The first 5 rows are patterns. Each new row is the sum of 2 different patterns, raised or lowered, with some noise. Before adding, each is slid sideways (what falls off one end comes back at the other) and multiplied by a number that may be negative. Names go in the order of the patterns.
In the rows, zero is written as 128.
Known rows, each followed by the names of its patterns:
[137 108 163 140 143 122 118 133  93 116 110 116 109 145  85 109 131  99
 120 147 112 127 136 126 150 141 149 124 112 148 157 148  93 144 139 161
 140 139 149 129 131  98 192 136 106] => q794
[ 90 139 126 101 148 160 137 118 108 130 120 115 139 108 149  79 158 123
 169 110 104 166 149 130 124 115 146 141 105 110  99 117 149 113 139 140
 111 111 174 137 130 145 108 131 127] => q907
[126 100 119 109 138 142 148 138 113 132 100 124 141 134 117 155 136 122
 132 146 147 137 136  99 154 152 144 110 136 131 136 119 134 154 139 162
 161 121 130 106 130 102 116 120 171] => q4
[113 129 116 123 122 113 124 142 128 119 104 150 145 123 115 125 184 150
 126 127 103 151 150 137  89 153 126 109 103 133 131  84 116 167 141 148
 145 130 131 145 157 103 104 148 149] => q202
[141 165 133 101 130 109 124 165 143 107 112 165 114  97 121 133 127 137
 139 109 137  99 138 131 132 142  99 133 172 129 141 109 169  84 159 138
 109 138 137 111 123 101 125 151 148] => q454

New rows. What belongs after each?
[ 97  62 112 124  98  99  87 131  53  90 134  84 136  46 118  90 141 100
  83 165 132 121 113 114 108 148 105  92 106 107 110 107 115 111  93  76
 133  96 110 130  75  84  93 100 105] => q794 q907
[ 93  92 135 121 127 107 120 165 139  97 138  98 129 145 120  64 143 108
  87  90 101 103  56 100 155 108 108 110 133 100 117 113  76  81 111 128
  92 131  57  98 119  93 117  98 102] => q794 q202
[216 150 146 141 180 158 131 119 153 182 186 157 180 177 147 180 149 140
 201 166 134 155 201 116 125 152 153 169 165 169 168 164 135 185 152 141
 165 138 177 195 169 180 135 207 106] => q907 q454
[155 141 127 186 160 144 153 152 141 156 146 119 163  94 143 123 132 161
 126 101 119 158 123 141 116 138 147 123 125 138 159  75 150 169 120 152
 127 118 103 142 149 134 181 159 147] => q794 q454
[164 172 167 105 156 115 155 133 151 177 121 178 212 135 155  98 179  72
 156 141 162 149 121 114 118 122 148 181 166 137 177 118 112 155 124 122
 200 162 114 128 191 146 119 141 112] => q4 q454
[100 100 116 133  91  85 170 130  85 112 120 143  91 110  88  88 111  74
  83  69 113 107 108  58  97 108  88 105 125 105 108 102 103 126 134 108
  91  96 131 134  82  60 124 112 150] => q794 q202
[136 156 179 164 114 172 185 125 127 131 173 153 163 151 127 156 103 148
 140 144 145 135 123 170 151 139 128 195 102 170 158 131 167 162 145 140
 116 154 182 176 138 189 159 147 156] => q794 q454
[145 115 142 146 151 100 110 199 105 159  68 141 146 111 128 135 173 162
 137 138 172 140 199 160 113 173 133 111 166 153  93 129 115 112 135 138
 152 152 102 118 193 107  99  98 134] => q794 q907
[117 154 164 146 144 136 110 154 151 145 130 144 134 129 143 153 154 140
 162 195 146 139 120 126 132 144 135 146 154 114 121 107 149 152 126 138
 149 145 125 145 152 143 137 175 128] => q4 q202
[158 154 121 123 164 154 111 112 109 124 180 112 137 144 138 123 185 148
 150 155 106 138 122  82 156 139 131 161 191 157 137  97 145 153 136 160
 116 154  80 165 145 179 144 123 170] => q907 q4
[185 149 161 197 129 120 151 189 162 160 176 185 148 177 165 211 113 157
 111 166 180 125 131 143 176 188 132 140 189 176 192 174 147 182 152 142
 175 178 134 141 147 145 185 158 129] => q907 q202
[ 52 109  99 102  95  93 111 113  74  91 150 113 129 138  74  98  77  71
  82  84  71 153 117  78  82  66 107 104 108 113  70 114  33 113 107 133
  72 105 132 109 105 113 103 118 110] => q907 q4
[125 127 120 127 104 103 124 144 132 122  98 114 125  96 122 130 141  80
 114 134 118 154  91 106 110 141 127 122 141 138 135 117 131  97 131 140
 124 156 130 131 144 131  94 131 128] => q794 q4
[136  98  87 133 142  90  75 118 103 147 112 113 148 101 112 105 140  91
  86 122 106 132 121 126  96 115  95 118  80  99  73 106 139  50  77 108
  89 110 109  86 122 128 127 134  98] => q794 q907
[131 155 176 115 111 123 128 172 161 152 119 132 112 105 139 127 117 148
 155  99 126 152 135 137 155  99 157 166 144 133 150 154 140 115 153 179
 158 144 176 137 161 125 146 128 125] => q794 q4
[101 105  53 101  88 122  72  78 121 134  63  88  98 109 118  58  76  66
  92 119  82 123 113  94  88 145  92 125 120  80 115 102  56 112  97  68
 115 110  96  77  82 106  79  70  96] => q794 q907
[165 136 151 155 215 114 144 126 168 181 128 140 163 160 155 137 147 192
 154 168 167 143 168 106 130 171 172 131 132 138 134 198 133 157 199 161
 152 175 167 133 118 155 157 141 162] => q907 q202
[157 192 156 131 119 160 180 156 175 176 155 149 195 171 170 197 124 154
 166 136 170 120 120 179 194 188 137 126 160 183 129 172 158 198 114 188
 190 209 116 129 182 170 163 157 137] => q907 q202
[152 136 142 160 151 117 133 146 133  79 108  97 129  96 114 120  82 151
 167  96 112 155 128 163 147 155 144 122 133 154 155 126 124 129 162 154
 143  95 109 137 107 206 115  88 128] => q794 q202
[110  96 115  99 141 104 124  86 106 114  85 107  79 103 124 120  84  83
 135  59 118 129  85 115 122  97 121 103 122 118 111 131 154 128  65 122
 104 130 142 123 109  96 135  80 136] => q794 q454
[142 134 140 109 149 131 176 128 166  97 130 181 158 104 149 121 134 126
 117 121  79 114 181 131 156 155 120 123 186 160 118 129 130 151 122 100
 136 130 106 139 159 153 126 114 116] => q907 q202
[168 214 160 125 127 141 149 148 175 137 162 102 163 145 198 139 122 207
 179 151 150 151 182 171 135 115 142 158 183 124 169 164 139 131 201 177
 163 192 155 150 153 100 164 135 121] => q907 q4
[192 150 119 138 135 107 136 149 156 145 146 130 127 158 140 156  94 146
 115 154 105  85 117 131 163 125 100 118 191 129 163 163 144 144 124 168
 160 113  88 110 117 120 145 118 109] => q907 q202
[165 142 110 194 123 114 138  85 169 138 121 140 144 141  95 105 118 113
 106 153  82 129  96 129 120 180 104 112 164 144 149 136 138 141 125 131
 142 126  89 159 127 168 148 128 137] => q794 q907
[145 130 119 186 182  95 148  86 187 164 122 114 126 147 111 109 109 140
 129 174 101 103 149 101 122 167 131 100 140 137 145 164 156 135 150 149
 166 176  88 129 140 175 162 145 163] => q794 q907
[143 149 180 186 167 169 145 156 181 165 160 114 161 180 172 174 175 163
 150 186 144 206 174 129 168 142 159 174 169 134 164 183 139 143 132 152
 137 158 132 130 175 106 170 170 171] => q794 q907
[121 127 121 137 130 147 114 105 138 116 141 166 124 111  97 143  93  95
 112 151 117 106 123  97 133 113 140 130 116 131  83 120 159 124 121 127
 151  86 141 136 122 132 130  88 134] => q4 q454
[114 145 139 170 130 162 113 155 162 135 150 185 141 144 162 138 161 178
 181 173 148 197 195 183 100 175 189 198 185 164 171 148 157 143 216 188
 145 162 141 201 156 167 161 149 155] => q794 q4
[ 73 102  95 108 134 116  58 104 145  98  59  97 106 103  99 111 104 117
 101 131  97 102  90  75  83 121  93 140  80 108  56 107 113  91 119 114
  68  97  52  92 126 118  97 144 108] => q4 q454
[ 92 105 189  73 103 126 164 108 116 161 143  82  86  90  73  86 128 105
 117 145 169 117 108  98 123 162 136 144 127 112  89 113 145 146 125 110
 114 129 137  41  95 133 119 131  81] => q4 q202
[ 97  97  90  86  97 126  76  92  60  86  99  86  90 110 126  49  93 123
 103 118  78  74 104 115 114  86 123 106 116 100 116 103 136 130 117 113
 107  73 109  86  83  98 108  89  68] => q794 q4
[ 89  63  75  79 101 105 112  41 109 127 114 121  58  99  78  96 118 106
  91  99 110  92 128  83 131 140  88 120 122  68  86  93  99 111  81  94
  92  93 122  70 109  61 128  59 100] => q794 q907
[172 141 136 116 181 155 137 170 133 121 136 141 126 140 123 109 119 165
 150 125  98 140 142 139 131  90 130 130 105 134 117 164  88 139 164 148
 155  85 125 113 140 166 140 160 136] => q794 q454
[185 185 166 121 168 180 166 130 169 143 177 117 178 175 187 175 169 173
 170 135 154 123 156 157 180 142 112 142 152 156 177 182 156 129 187 136
 152 177 145 145 182 138 154 158 154] => q907 q4
[118 121 148 102 113 114 107  91 121  93 120 103  96 117  95 121 129 118
 130  86 140  70 110  93 123 115 106 103 106 116 132 111 107 131 100 147
 133 108 110 110 107 127 113  84 122] => q907 q4
[112 101 125 125 122 155  76 121 164 112 132 129 152  95 159 136 131 146
 152 114 113 126 147 159 122 150 167 158 118 140 131 129 163 121 157 124
 145 127  91 153 144 140 132 134 118] => q794 q454
[156 170 129 142 154 191 133 132 185 188 155 136 196 163 119 134 139 152
 155 170 159 119 173 157 135 115 158 144 190 152 138 156 140 144 158 174
 178 118 136 134 157 160 104 123 170] => q4 q202
[167 200 171 147 169 177 174 114 215 185 150 162 146 183 163 181 150 170
 161 133 151 137 170 142 145 128 138 176 115 182 159 142 173 161 155 188
 174 195 160 135 166 175 155 132 187] => q794 q454
[ 94 100  94 118  82  84 134  79 142  91  65 125  94  99 113 104 124 142
  84  63  77  74 113 118 122  90  72 117 127  84  95 121  81 109 109  49
 117  74  86 117 130 119  67  90 138] => q907 q454
[125  97 108 145 106 131 115 135  63 130 145  93 118 106  98 107  85 117
 136 151  88 142 133  90 132  82 107 140 133 105 102 171 115 104 121 135
 105 151 137 102 143  99 112 128 123] => q794 q454
[ 57 104 117 124 123  69 100  85 117  96 113  79 111  97  90 144 105  78
 120  80  92 119  84  63  74 123 131  86  93 116  89 123  89 142  85 106
  63 113 125  87  71  89 106 117  87] => q907 q202
[119 106 152 111 161 142 137 162 133 142 127 177 167 128 141 123 105 118
 128 146 131 124 122  81 123 164 126  77 123 191 122 119 100 110 112 123
 123 148 155  66 120 143 143 148  63] => q794 q454
[204 168 138 159 179 174 141 192 168 147 169 173 143 149 167 151 179 142
 156 169 146 179 138 140 170 144 164 122 234 148 151 177 135 167 189 171
 157 179 137 131 130 133 156 153 155] => q202 q454
[126  99 116 134 118  93 145 136  99 119 149 113  86  90 103 114 125 117
 125  99 115 132  95 100 145 122 112 109 137 117 101  99 116 120 136 107
  95 126 111 121  80 104 123  97 135] => q202 q454
[123 104 137  94  97 135  85 147 112 110  91 137 133 108 115 137 120 116
 123 134 149 105 153 136 127 138 121 126 130 133  66 162 126  93 140 101
 146 155 123 116 130 108  71 101 111] => q794 q907
[127 134  79  99 158 118 124 147 130 143 143 169 106 107 117 146 129 134
 125 116 113  99 114 154 124 134 105 137 137 129  95 116 181 144 112 115
  99 143 166 116  73 140 133 102  96] => q4 q202
[134 129 126 180 145 129 137 135 184 190 149 122 185 135 179 166 170 184
 140 149 196 168 193 125 176 128 195 173  91 150 169 149 181 114 136 171
 216 146 197 183 161 159 145 200 203] => q202 q454
[153  87  84  87  86 105 103 115 121  95  99  59 121 127 102  82 119 159
 117 105 115  93 129 129  89  89 143 115  73  88 108 114  57 101 159 122
 150 144 100 105 101 130  59  73 117] => q4 q202
[176 168 159 153 139 204 152 157 157 136 181 153 166 158 176 164 130 161
 131 177 126 137 192 172 160 166 139 157 181 188 145 163 173 155 144 143
 143 176 162 128 139 192 145 127 131] => q202 q454
[ 86 144 107 112 102 146  65 160 111  92 131 108  73  97  90 119 129 131
 128 134 124  72 138  72 109 121 138 104  74 131  97  83 109 105  99 132
 129 105 125  74 126 106 106 133  91] => q907 q454
[146 147 133 116 125 141 160 144 145 136  94 135 177 143  89 142 202 137
 132 118 128 126 145 134 170 160  91 136 150 162 160  77 137 121 165 114
 177 145 145 174 144 151 145 180 185] => q794 q454
[182 152 138 153 174 181 189 114 140 140 140 187 157 184 198 142 157 194
 120 127 160 167 163 142 162 165 177 155 126 189 151 158 123 169 186 123
 125 149 138 141 152 149 196 174 206] => q907 q4
[136 136 116 150 164  97 119 150 143 144 132 132 135 141 141 138 162 110
 134  95 167 146  75 118 122 151 116 149 104 142 158 151 136 131 146 144
 127 129 131  95 103 127 142 149 144] => q907 q454
[103 109  91 110 129  98 106 107 138 127  98 111 146 141 143 127  79 145
 124 118 113 132  86 116 107 108 149 119 140 166 104 120 117 103  74 100
 115 161 113  99 118  95 134 111 164] => q907 q4
[117 104 115 126 116 143 131 120  80 147 163 118 125 132 119 123 127 144
 137 148 121 121 130 154  98 113 135 136 120  76 107 124 150 127  96 103
 133 150 109 125 147 143 106 121 141] => q4 q202
[104 107 103 129  95 130  70  97 121 128 128  45 118 152 131 124  91 158
  62 134  84 135 119  90  92  81 107 108 132 115 107 142  78  68  91  72
  83 152  79  68  87 112  82  87  81] => q794 q454
[164 181 111 126 163 157 169 151 119 150 182 119 107 113 139 162 137 162
 141 137 107 189 153 150 165 105 151 174 112 164 128 150 131 193 159 121
 133 152 124 129 132 124 177 113 178] => q907 q454
[106  82 130 113  81  98  92 127 113  83  88  67 114 121  90  56 102 117
  75  76  78  92  61  77 122 102 130  70  96 109 103 128  59  74  99 114
  89  94 111 100 102  95 106  94 125] => q794 q202
[112 121  83 123 132  97  93  87  92  78 100  86 135  91  79  87  80 117
 100  85 101  82 108  60 120  87  93 100 107  95 102 102 124 108  87  92
  72  90 108 116  84 111  99  80  84] => q4 q454
[159 161 190 122 143 172 160 187 115 135 149 174 169 108 163 166 171 187
 151 129 177 201 132 179 175 166 160 154 188 169 114 137 126 147 164 143
 124 119 202 165 135 120 160 149 153] => q794 q202
[139 149 154 131 115 123 139 105 123 140 128 110 109 144 126 108 117 115
 138 141 130 109 127 145 145 124 128 119 128 142 156  99 150 115 137  85
 150 132  90 122 156 124 139 124 128] => q202 q454
[132 184 133 146 118 176  97 145 139 101 125 152 127 148 114 150 163 157
 121 169 160 121 152 118 126 150 144 130 123 185 132 104 128 150 117 139
 150 122 134 101 136 134 158 132  99] => q4 q454
[136  82 111 111 107 105 130 115 126 116 108 107 103  84  93 110 102  91
  96 114 106 102  72 121 111  96  70  96 112  77  78 103 104 133  50  88
 134 112 135  88  81 104  99 104 108] => q794 q907
[101  93  91  91  82  96 115  34  94 109  72 119  94  92  80  89 103  87
 110 110  95 117  80 104 119 136  83 101 122  95 109  92  83 107  88  74
  70  83  99  92  67  91 125  77  79] => q794 q907
[142 154 140 112 137 160 165 137 124 143 127 127 139 143 117 134 133 113
 165 144 134 154 129 168 167 124 114 118 155 163 139 124 160 126 141 110
 171 119 113 108 171 159 123 134 136] => q907 q202
[ 96 101 103  90  78  83 137  81 110  51 113  94 113  93  87 150  70 100
 118  92 133  87  83  83  91 107 115 121 121 126 102 107 121 140 120 112
 113 112  91  92 110 101  91 101 115] => q794 q907
[ 83  84  67 114 103  95 154  91  94 122  85  45  82 112 115  83  95 104
  82 137  58 130  58 114  52 114 114  67  71  78  95  90  56  88 122 132
 126 124  85 118  57  87 132 119  66] => q907 q4
[119 154 151 111 109 129 195 124 200 136 144 170 153 163 144 132 186 170
 118 132 130 115 139 158 144 176 151 111 119 189 176 112 148 174 201 163
 148 140 120 187 161 179 108 170 144] => q202 q454
[126 100 160 145  95 102 127 112 116 124 121 112 153 151  82 125 156 136
 121 134 130 143 119 117 141 142 172 130 102 127 120 126  50  94 117 159
 146  78  93 101 167 113 141 146 131] => q4 q202
[132 152 162 165 124 108 150 153 160 164 124 120 135 186 125 168 163 158
 141 151 168 150 125 137 123 121 141 142 154 111 155 158 146 130 157 144
 163 150 139 151 134 116 152 153 181] => q4 q202
[157 163 144 129 141 140 115 101 130 140 171  84  95 132 119 162 126 132
 132 156 115 115 146 167 132 122 195 151  96 127 129 134 142 136  99 129
 174 168 100 122 152 138 136 142 160] => q4 q202
[ 72 103  67  98  86 127  81  66 106 105  87 108  71  96  94  90  79  71
  81 114  83  87  96  64  64 132  99 108 103  95 103  98  45 103 109  79
 120 110  92  76  76 103  86 101 105] => q907 q4
[106 150 105 100  84 122 129  83 121  88 110 134  89 109 156 120 143 134
 109 150 128 136 134 121 108 140 138  83 151 129 150 161 120 141 142 112
  74 169 136 118 128 112 161 128 149] => q794 q907
[140  97 142 157 158 167 147 144 132 145  94 181 145 116 131 107 156 139
 168 112 113 128 121 121 121 122 128 143  84 113 111  92 132 150 139 132
 160 139 157 116 156 152 130 164 150] => q794 q4
[130 175 117 153 176 151 123 167 157 186 158 138 147 139 122 124 204 151
 150 156 110 157 168 168 117 153 175 133 136 139 133 130 169 119 160 143
 131 141 149 157 143 120 148 150 168] => q794 q454
[167 168 152 156 183 168 138 156 111 167 192 172 115 142 171 145 116 148
 175 157 181 181 129 155 107 157 123 138 148 164 151 149 139 139 142 186
 138 176 139 136 128 151 148 152 119] => q4 q454
[104 157  88 124 104 139 161 101 101 124 134 122 107 120 140 130 137 129
 106 154 101 103 128 147  88 119 120 118 138 111 122 133  98 131 145 124
 100 134 140 147  99 133 153 125 150] => q907 q4
[127 151 132 111 174 158 164 173 201 175 161 115 165 178 163 183 139 161
 114 172 168 184 173 150 169 171 174 137 147 179 166 132 132 137 145 197
 129 149 154 167 146 187 162 169 163] => q907 q4
